The same things were measured in two ways. Each way mixes the same 11 hidden numbers, adds some noise and spreads widely along 6 directions of its own, which tell nothing about the thing.
(in the rows, 128 means zero)
Some things both ways: the first way, then the second way.
[109 172  99 117 140 138  42  73 188 189 111 170 171 100 157  66 131 166
 154 116 159 123 103]
[116 106 136 122 132  74 126 113  89 166 120 122 143 181 153 135 143 127
 111 126 124 135]

[134 154 105 120  94 152  20  72  99 139 112 189 193 121 164  90 143 152
 147 133 126 150  98]
[163 130 125 129 110 164 114 170 102 163 145 155 111  92  83 125  89 158
 135 138 117 131]

[154 117 136 136 167 119 137 151 149 150 107  83 139 100 164 120 138 126
 130 106 162 144 140]
[114 128 145 145 152  88 168 162 163 127 145 165 127 130 151 150 159 198
  90 142  78 123]

[138 131 129 138 136 124 170 137 119 135 122  88  99 106 174 102 144 116
 109 122 146  94 150]
[102 168 147 148 132  72 181 121 152 105 114 115 158 134 163 130 194 166
  87 104 102 108]

[144 130 128 122 147 128  99 116 170 134 104 149 207 104 140 101 144 175
 134  99 145 108 126]
[165  85 113  99 125 111  80 143  83 153 134 150 157 154 147 146 121 161
 107 132 135 195]

[ 96 119 140 137 105 160 115  73 147 178 104  88 115 135 171 119 106  83
  96 120 148 122 175]
[103 124 133 154 123 155 163 140 118 147 131 111  82 128 124 109 140 132
 160 151  91  88]

[123 115 139 174 105 123 148 138 101 107 131 150 173 136 142 137 121 149
  98  88  83  98 183]
[162 112 102 104 129 100 140 124 131 137  86 116 105  94 116 124 158 115
 122 135  93 134]

[ 97 173  96 194 177  68 101 115  81 120 207 206 165  70 137 107 113 133
 121 115 105  63  44]
[119 201 153 169 169 152 117 128 132  78 112 132 139 120 113 102  83  51
 136 183 120 119]

[107 143 101 164 136 147 111 107  82 122 144 141 146 110 156  98 129 135
  86 130 124  84 103]
[138 115 155 173 165  94 143 154 134  80 110 157 139 154 151 150 170 166
  99 146  88 139]

[ 90 165  98 181 104 159  65  76 149 166 135 163 149 109 158  21 113 177
 141 180 108  82 113]
[ 92  97 118 135 105 113 147 114 119 190 119 111 109 138 132 124 149 161
 145 123  98 109]

[140 143 167 140 167  59 184  95 138 152 140  70 152 118 158  71 106 111
 169 150 128  73 102]
[149 140 107 141 148 196 125 168 136 100 142 139 164 100 102 127 122 166
 124 132 119 209]

[ 99 151  50 195 128 175 109 125  97 129 135 127 114  85 164 113 128 123
  83 109 178  90 161]
[122 173 112 121 142 122 150 145 146 190 124 150 127  89 128  93 116 167
 154 135  70 108]

[125 171 123 164 120 162  56 117 133 123 130 143 141  79 160 137 162 122
 101  89 142 124 134]
[215  86 132 148  92 112 115 114 106 111 119 115 137 150 144 155 162  95
 117 146 109 179]

[145  57 147 165 107 143 183 131 128 132 119  68 106 123 166 151 103 106
  94 120 109 140 196]
[133 161 139  80 110  81 150  76  99 133 117  86 122 110 142 142 178 119
  99 129 143  97]

[ 71 160  51 204 148 133  89  33 155 204 167 108 107  80 146  88  82 119
 133 166 131  98  80]
[182 152 128 104 167 102 126 118  90 124 127 144 137 115 143 130 131  87
 122 167 108 155]

[ 89 105 154 171 136 115 169  92 160 168 135  84 127  91 160 132  91  88
 109 100 134  88 157]
[149 146 116 113 132 146  95 119 125 103 106 104 122 110 136 118 122 104
 126 164 139 145]

[138 146 140 182 114 125  95  66 180 121 154 151 188 111 172  65 141 193
 159 145 101  92 138]
[142 139 131 130 119 155 138 127  99 101 142 102 107 117 108 144 111 103
  99 159 122 155]

[153 110 133  71 126  96 128 108 137 155  92 153 184 140 135 112 128 149
 140 118 114 133 111]
[158 129 140 123 143 123 109 148  85 131 139 147 134 143 118 123 105 117
  96 138 144 144]

[ 93 156 102 168 163 120 146 101 101 129 166 132 106 107 200 116 130 120
 104 119 142 107 100]
[144 122 128 133 148 117 175 129 104 130 107 107 141 145 152 119 188 186
 130 113  95 157]

[128  99 150 170  65 147 173 106  54  80 146 136 130 167 157 115  90 116
  83 150  54  83 174]
[168 146 129 132  73 172 177 120 142 145 116  77  45  64  70 101 157  89
 134 136 111  56]

[112 124  82 161  81 189  73  75  81 175 108  81  88 126 155 110  91  68
  98 160 144 143 156]
[125 181 166 153 130 110 177 128 148 128 132 142 100  88 100 126 148  97
 126 156  90  48]

[149 166 149  96 149  60 121 131  77 121 145 186 172 149 143  71 124 132
 150 146  96  92  67]
[113 197 103 122  90 160 147 129 129 155 145 106 114  53  92  80 139  91
 149 106 126  60]

[100 112 143 112 156  96 179  80 113 173 126  91 136 132 160 111  96 104
 111 126 117  99  90]
[139 100 135 145 135 164 127 142  57 147 123 116 126 163 109 111 133 132
 163 124 145 148]

[112 134 108 186 102 134 118  35 142 152 154 123 166 105 154  70 127 177
 122 132  91  54 137]
[162 172 134 115  93  96 154 120 108 124 113 111  75  65 104 114 138  66
 126 142 100  53]

[103 185 110 162 118 107  53  71 141 159 179 194 121  70 134  81 109 118
 140 149  98  79  63]
[143 132 111 118  87 119 124 105 120 157 132  96 149 136 160 132 134 124
 135 136 108 162]

[116 145 101 145 123 170  82  83 118 136 127 129 139  90 169 106 138 139
 104 122 137 118  99]
[179 138 128 110 148 121  92 170 110  79 139 161 159 120 157 145 130 185
  77 142 138 181]

[124 141 116 122 125 113 116  90 161 157 136 165 143 102 147  47 112 152
 149 163 128  71 102]
[150 165 139 129 103  87 159 126 186 121 135 121  81  85 146 116 152 125
  48 143  85  59]

[123 118 145 125 139 138 134 159  65 161 115 101 104 126 140  95  85 108
  95 116  96 127 107]
[ 99 104 106 119  99 123 142 138 116 171 132 121 110 108 105 128 148 151
 141 111 118 114]

[130 119 153 125 131  99 150  71 155 192 128  76 113 112 155  58  76 106
 163 161 117  98 109]
[126 182 128 115 116 161 116 109 100  94 145  92 140  99  97 127 104  72
  93 139 168 138]

Other things, the second way, with their names:
(104): [ 95 179 168 141 106 115 114 115 111 110 151 114 169 161 147 138 147 129
 100 125 179  97]
(205): [179  86 136 166 115 126 176 157  82 159 138 147  95 131 100 132 158 121
 156 130  90 128]
(134): [152 138 122 114 107 102 100  87  70  84 106  89 168 130 150 142 167 102
 101 115 156 161]
(178): [ 69 142 146 153 138 163 131 126  94 151 147 105 123 171 143 110 100 147
 144 155 136 121]
(837): [207  61 110 154  97 128 122 145 177 151 117 143 103 113 130 141 140 147
 106 153  60 171]
(701): [175 149 147 157 105 185 105 138  91 106 125 104 134 136 101 121  92 100
 137 152 148 156]
(658): [141 152 112 119  96 144  84 123  95 111 124 110 145 103 154 121 124 172
 111 131 138 141]
(838): [147 177 120 137 126 165 154 143 150 146 176 138 132  82 136 111 145 132
 128 142  92 127]
(204): [134  73 109 146 129 163 134 153 116 128 118 124 160 151 122 152 161 187
 157 125 116 224]
(881): [190 105 132 159 146 160  97 151 107  69 107 147 156 134 123 148 135 160
 103 148 122 206]
(171): [144 101 117 135 126 161 129 161 106 171 149 145 104 121  82 120 108 132
 119 131 121 141]
(830): [116 140 149 140 141 126 175 113 133 112 122 103  88 115 112 133 168  96
 121 160 107  83]
(469): [190 135 137 113  92 126 101 109 106 134 150 138 124 100 122 151 132  84
 113 157 140 125]
(118): [143 178 102 107  95 152 135 118 106 157 131  94 113  80 129 102 111 126
 143 139  97 128]
(9): [ 76 158 120 118 127 134 141 169 162 117 143 127 138 114 129 127 126 194
 102 127 138 130]
(526): [127 166 120  85 128  80 103 123 148  95 114 135 175  94 119 153 146 128
  56 109 145 145]
(96): [143 143 133 124 162 156 107 146  94 114 146 153  98 102 102 124  96  78
 127 187 131 113]
(558): [105 121 168 196 128 120 159 105 100 128 122 105 141 199 150 127 172  86
 155 144 107 112]
(776): [110 168 139 104 134  88 120 123 117 139 132 145 178 123 156 143 159 171
 134 123 135 119]
(356): [169 167 113 115 140 182  91 176 106  79 138 141 144  84  83 116  86  95
 119 145 151 166]
(474): [119 157 152 147 123 125 156 143 144 115 128 125 150 134 142 148 138 178
 128 146 103 147]
(444): [ 97 176 152 108 143 104 144 129 148 121 122 115 125 128 152 123 146 184
  85 141 138  89]
(733): [153 153  97 116  93 163 103 130 126 119 106  99  86  55 122  89 117 159
 105 135 114 103]
(243): [140 113 119 122  85 123 110 101  95 126  92  81  98 121 142 125 142 151
 108 133 125 120]
(372): [111 152 146 126 124 148 109 117 111 136 112 101 151 154 103 132  88 112
 138 147 144 154]
(125): [ 94 148 117 133 108 162 101 122 110 108 128  95 156 121 118 132 112 134
 116 128 146 160]
(578): [121 144 125 101 141  86 135 107 172  91 103 103 142 118 165 142 188 140
  74 138 116 127]
(814): [162 149 158 139 107 120 157 126 122 166 141 134 124 124 139 117 186 132
 163 129 128  70]
(420): [109 136 129 129 140 128 167 158 119 168 136 124 120 150 148 101 142 182
 152 127 113 122]
(511): [163 201 136  92  83 108 123 108 137  85 127 110 121  56 155 128 179 127
 107 143 154  62]
(447): [ 98 100 142 109  57  84 143  79  72 233 117  83 132 163 137 130 179 169
 166  83 137  84]
(221): [172 134 124 137  88 126 169 133  78 151 121 108  63  81  80  99 133  65
 150 128 104  71]
(284): [185 161 137 164 145 184 106 133  70 102 134 126 171 144 122 120  85  82
 148 164 116 207]
(383): [107 125 112 126 118 106 145 132  72 160 119 116 135 129 155 106 176 163
 171 105 110 110]
(706): [137 109 136 177 117 151 144 125 153 101 122 106 125 141 130 126 175 125
 108 132 113 135]
(475): [115 136 120 134 121 141 145 144 136 178 125 137 131 112 113 122 125 146
 190 144  91 129]
(662): [115 175  90  71 115 141 135 117  87 164 141  89 142  91 137 105 131 147
 141 115 128 140]
(891): [171 168 169 190 103 167 128 136  99 128 150 142 115 113  92 112  96  60
 156 161 127  90]
(703): [157 177 159 138 108 115 118 151 137  90 139 136 133 112 141 120 153 106
 115 144 147  76]
(492): [196 118 121 129 122 149 156 164 110 131 125 131  91 100  75 122 130  83
 132 141 103 130]
(712): [117 117 106 115 138 121 161 137 121 105 107  94 141 131 143 146 166 176
 110 124 101 189]
(861): [170 137 128 127 109 171 102 163  76 115 145 143 118  89  84 148  67 150
 125 162 133 170]
(220): [ 55 148 133 152 122 157 151 160 165 153 130 120 149 144 129 115 133 183
 179 131 126 118]
(257): [154 120 131 157 149 157 130 132  87 106 116 127 132 132 114 120 146 103
 138 143 114 161]
(877): [128 161 156 139 135 122 113 155 119 126 136 168 109 106 100 130  96 120
 118 163 117  81]
(305): [ 75 163 125 121 156 122 154 169 125 171 126 150 139 121 106 116  96 180
 163 130 102 132]
(797): [134 139 113 124  87  96 128  97  76 153 115 100 141 116 164 108 182 140
 148 101 114 104]
(747): [137 107 115 131  85 145 118 129  41 133 143  98 121 135 123 127 135 122
 128 113 142 146]
(754): [102 199  82  74 103  95 113 130 168 134 129 124 153  49 157 107 126 192
  81 106 102 117]
(242): [ 72 181 152 140 155 146 115 121 145  87 160 116 151 142 147 130 119 102
  85 164 160 120]
(212): [107 120 144 149  83  87 146 121 126 148 118 110 138 141 122 140 182 139
 124  94 123  93]
(279): [159 172 128 149 112 163 107 141  98 117 153 130 144 113 145 107  96 111
 140 156 130 144]
(291): [114 159 170 165 158 147 144 157  71 128 131 141 102 152 102 105  76 125
 146 162 127 101]
(745): [143 188 135 149  83 130 123 121 156  46 117  92 118  81 120 115 156  52
  95 139 147  76]
(86): [108 125 167 188 102 119 157 108 129 140 108  98 126 173 143 140 129 142
 142 155  85 130]
(26): [135 142 142 132  74 112 152  99 119 163 116  93  88 100 111 119 155 132
 108 120 109  66]
(439): [106 118 161 140 103  74 136 102 120 139 105 115 128 153 158 146 186 153
 137 132 136  80]
(593): [ 94 137 109 101 149  85 134 114 136 183 114 134 176 135 170 117 170 187
 144 109 104 140]
(280): [112 154 131 141  91 130 112 123 116  97 120  93 118 121 131 107 144 129
  87 114 159  87]
(849): [ 95 158 164 139 149 138 159 138 130 162 139 128 124 151 155 107 163 191
 151 140 126  82]
(815): [144 111 151 169  93 145 167 128 155 156  95  94  95 145  99 123 152 154
 127 130  92 109]
(569): [ 66 180 117  97 164 119 132 167  94 168 136 148 162 125 125 109  88 176
 157 126 114 143]
(694): [122  83  97 144  84 149 176 143 117 186 128 100 119 123 104 125 159 176
 161  90  92 162]
(822): [177 111  85  91 113 135 112 175  91 125 139 143 106  76 126 116 143 143
 139 127 124 140]
(231): [138 132 116 102 120 130  99 141 111 130 109 116 138 123 109 116 119 147
 101 111 163 139]
(374): [130 157 141 108 155 129 102 132 145  98 119 137 144 117 128 132 149 118
 116 155 167 113]
(769): [153 173 161  91 114  82  95  81 122 151 119 122 145 137 157 129 154  90
 125 151 167  75]
(107): [160 137 121 127 122 191 103 201 147 140 178 172  83  81 118 104 107 167
 120 165 137  94]
(411): [ 78 134  92  96 153 130 102 143  84 101 117 111 168 136 146 121 126 171
 113 114 156 182]
(79): [129 131 115 105  94 142 128 151 150 160 163 133 127 102 130 143 134 186
 107 129 118 133]
(70): [163 138 109 120 102 168 108 122  61 143 129 114  78  79 104 105  88  99
 147 158 117 112]
(887): [107 175 101 120  80 176  93 103  51 113 147  83 151  97 130 114 102  99
 152 129 168 146]
(277): [150 132 119 126 149 124 130 143 106  57 109 120 114  98 110 132 152  79
 103 145 133 135]
(664): [110 179 101  78 134 117  90 128 107 126 105 125 141  74 125 110 104 145
 131 130 137 116]
(128): [ 98 103 121 153 103 185 115 130  71 153 123 101 159 152  95 142 101 183
 159 114 137 206]
(744): [144 110 127 127 121 121 151 107 126 192 126 123 120 131  93 119 166  47
 179 129 126 105]
(103): [185 154 113  94 130 137 112 127  91 125 122 127 159 101 133 123 140 146
 122 127 133 167]
(364): [123 213 134 114 131 128 140 147  81  89 154 130 111  66 105 112 107  87
 118 142 142  77]
(468): [101 154 126  98 134 115 140 147 108 188 143 140 138 123 106 118 114 142
 154 120 130 116]
(90): [201  98 131  85  93  57 137  84 110 104  91  96 109 109 145 172 203 161
  44 122 120 136]

Some of these things the first way, each followed by its name:
[116 176 105 165 130 135  73 138  73 146 131 134 127 147 105 109  72  89
 118 149  92 133 105] : (744)
[ 76 154 118 149 158 137  84 135  75 124 159 211 133  69 216 105 136 133
 100  85 157 121  73] : (733)
[ 97 152 117 164  95 142  94  77  90 124 152 176 137 106 181  79 107 117
 126 145 123  87 116] : (815)
[123 113  96 174  94 156  80 105 121 119 126 160 160 104 127 137 108 111
 110 154 118 122 134] : (769)
[140  87 160 116 126  75 164  99 147 129 136 161 172 126 163 110 108 136
 150 145  99 111 112] : (444)
[123 143 169 115 104 131 117 127  48 129 143 133  91 114 139 128 100  62
  73 100  82  92 105] : (745)
[121 114 144  87 130 119 117 141  52 160 127 137  85 113 155 155 105  56
  80  93 110 152  90] : (134)
[ 92 175 138 155 191 116 122  87 169 164 155 131 163  85 191  48 128 186
 143  93 144  78  84] : (411)
[134  73 180 122  91 118 152  98  94 162 115  65  83 115 154 171 100  31
  96 140  89 150 133] : (511)
[111 150 144  73 101 160  63 131  66 138 108 201 117 124 180 102 134 116
  96 103 116 146  91] : (280)
[172  99 142 145 127  99 188 135 103 103 135 118 189 124 110  51  97 173
 134 146  90  35 136] : (526)
[119 106 128 177 120 129 125  85 129 122 157 159 157 103 184  71 119 179
 138 164  88 106 102] : (90)
[138 153  99 162 111 153 122 101 134 136 120  85 101 128 144  83 120  98
 118 189 149  89 151] : (838)
[140 113 133 108  82 139 111  49 123 176 109  96 134 140 155 111 129 128
 117 127  90 128 143] : (364)
[152 144 196 124 184  56 167 183 139 100 134 146 178 122 168 101 151 137
 149 116 127 100 110] : (706)
[175  77 144 129  77 121 146 115 118 114  95 111 180 148 117 134 134 118
 110 148  97 104 185] : (776)
[128 144 133 109 145  65 114 127 152 171 111 160 168 126 139 100 124 116
 167 142 132 124 111] : (593)
[126 108 123  92 145 105 101 135  58 155 139 181 120 109 147 105  93  96
 111 144 105 142  43] : (447)
[126 159 135 118 117 136  87  94 148 139 100 149 178 142 183 113 187 160
 116  98 138 127 156] : (383)
[ 92 146 121 107 160  91  81  94 124 175 159 205 128 100 160  90  94 114
 137 150 115 125  31] : (178)
[136 142 116 159 138  88 138  70 167 132 144 117 174  87 155 125 158 123
 134 116 157  69 139] : (284)
[136 149 150 165 135  97 118  69 152 102 161 153 203  81 177 104 162 159
 146 107 126  72 110] : (701)
[119 173 131 137 157 112  98  65 107 142 153 128 172 105 157  89 109 127
 137 103 133  86  76] : (356)
[141 143 135 131 153 117 105 142 134 129 127 129 134  70 170 161 178 107
 103  74 158 134 122] : (279)
[145 145 158 157 138  70  98  77 150 140 165 143 167  78 165 114 142 120
 163 124 114 109  92] : (474)
[188 100 181 113 130  86 156 136 146 100 121 136 198 130 128  94 126 148
 146 140 103  90 133] : (79)
[117 137 116 157  62 171  82 130 112 137  98 148 131 112 117 104 117 112
 100 140 103  96 169] : (837)
[ 95 178 108 134 162  99  84  88 104 158 169 175 127 108 138  85 106  96
 111 156 126  77  42] : (558)
[142 106 178 106 157  60 153 132  92 153 141 131 149 100 165 100 116 109
 147 116 106 117  74] : (128)
[125  99 109 146 130 146 116  69 142 179 105  79 170  99 142  79 104 133
 126 137 155  94 130] : (877)
[146 120 103 151  99 140 112 145  44 100 135 164 149 125 135 150 127 134
  84  79  88 123 151] : (305)
[115 122 110 137  58 144 101  53 118 148 132 156 120 126 147 116 108  91
 101 138 111  86 167] : (118)
[106 141 130 198 112 112 113  52 194 172 157 115 141  53 168  61 139 146
 153 154 127  53 130] : (86)
[120 147 110 169 167 130 149 116  74 114 162 104 138 113 152 129 105 127
  86  79 120  92 110] : (492)
[173 128 163 131 111 135 108  91 195 115 100 113 195 108 170  72 175 173
 155 146 147  97 157] : (104)
[123  65 129 108 103 113 176  61 132 185  99  84 142 128 155 136 117 120
 110 119 104 117 149] : (291)
[138 113 129 137  77 141 159  93 171 158 100 101 137 100 141  46 130 153
 131 140 133  37 194] : (754)
[138 157 184 112 165 105 101 124 163 168 120 108 139  85 193  97 135 127
 166  75 147 153 108] : (9)
[138 149 136 100 138 128  79 112 115 183  87  92 125 133 174 146 158 107
 129  95 129 203 119] : (205)
[170 109 159  79 136  81 111 151 102 154  88 112 153 109 148 175 163  73
 131  94 137 177 116] : (891)
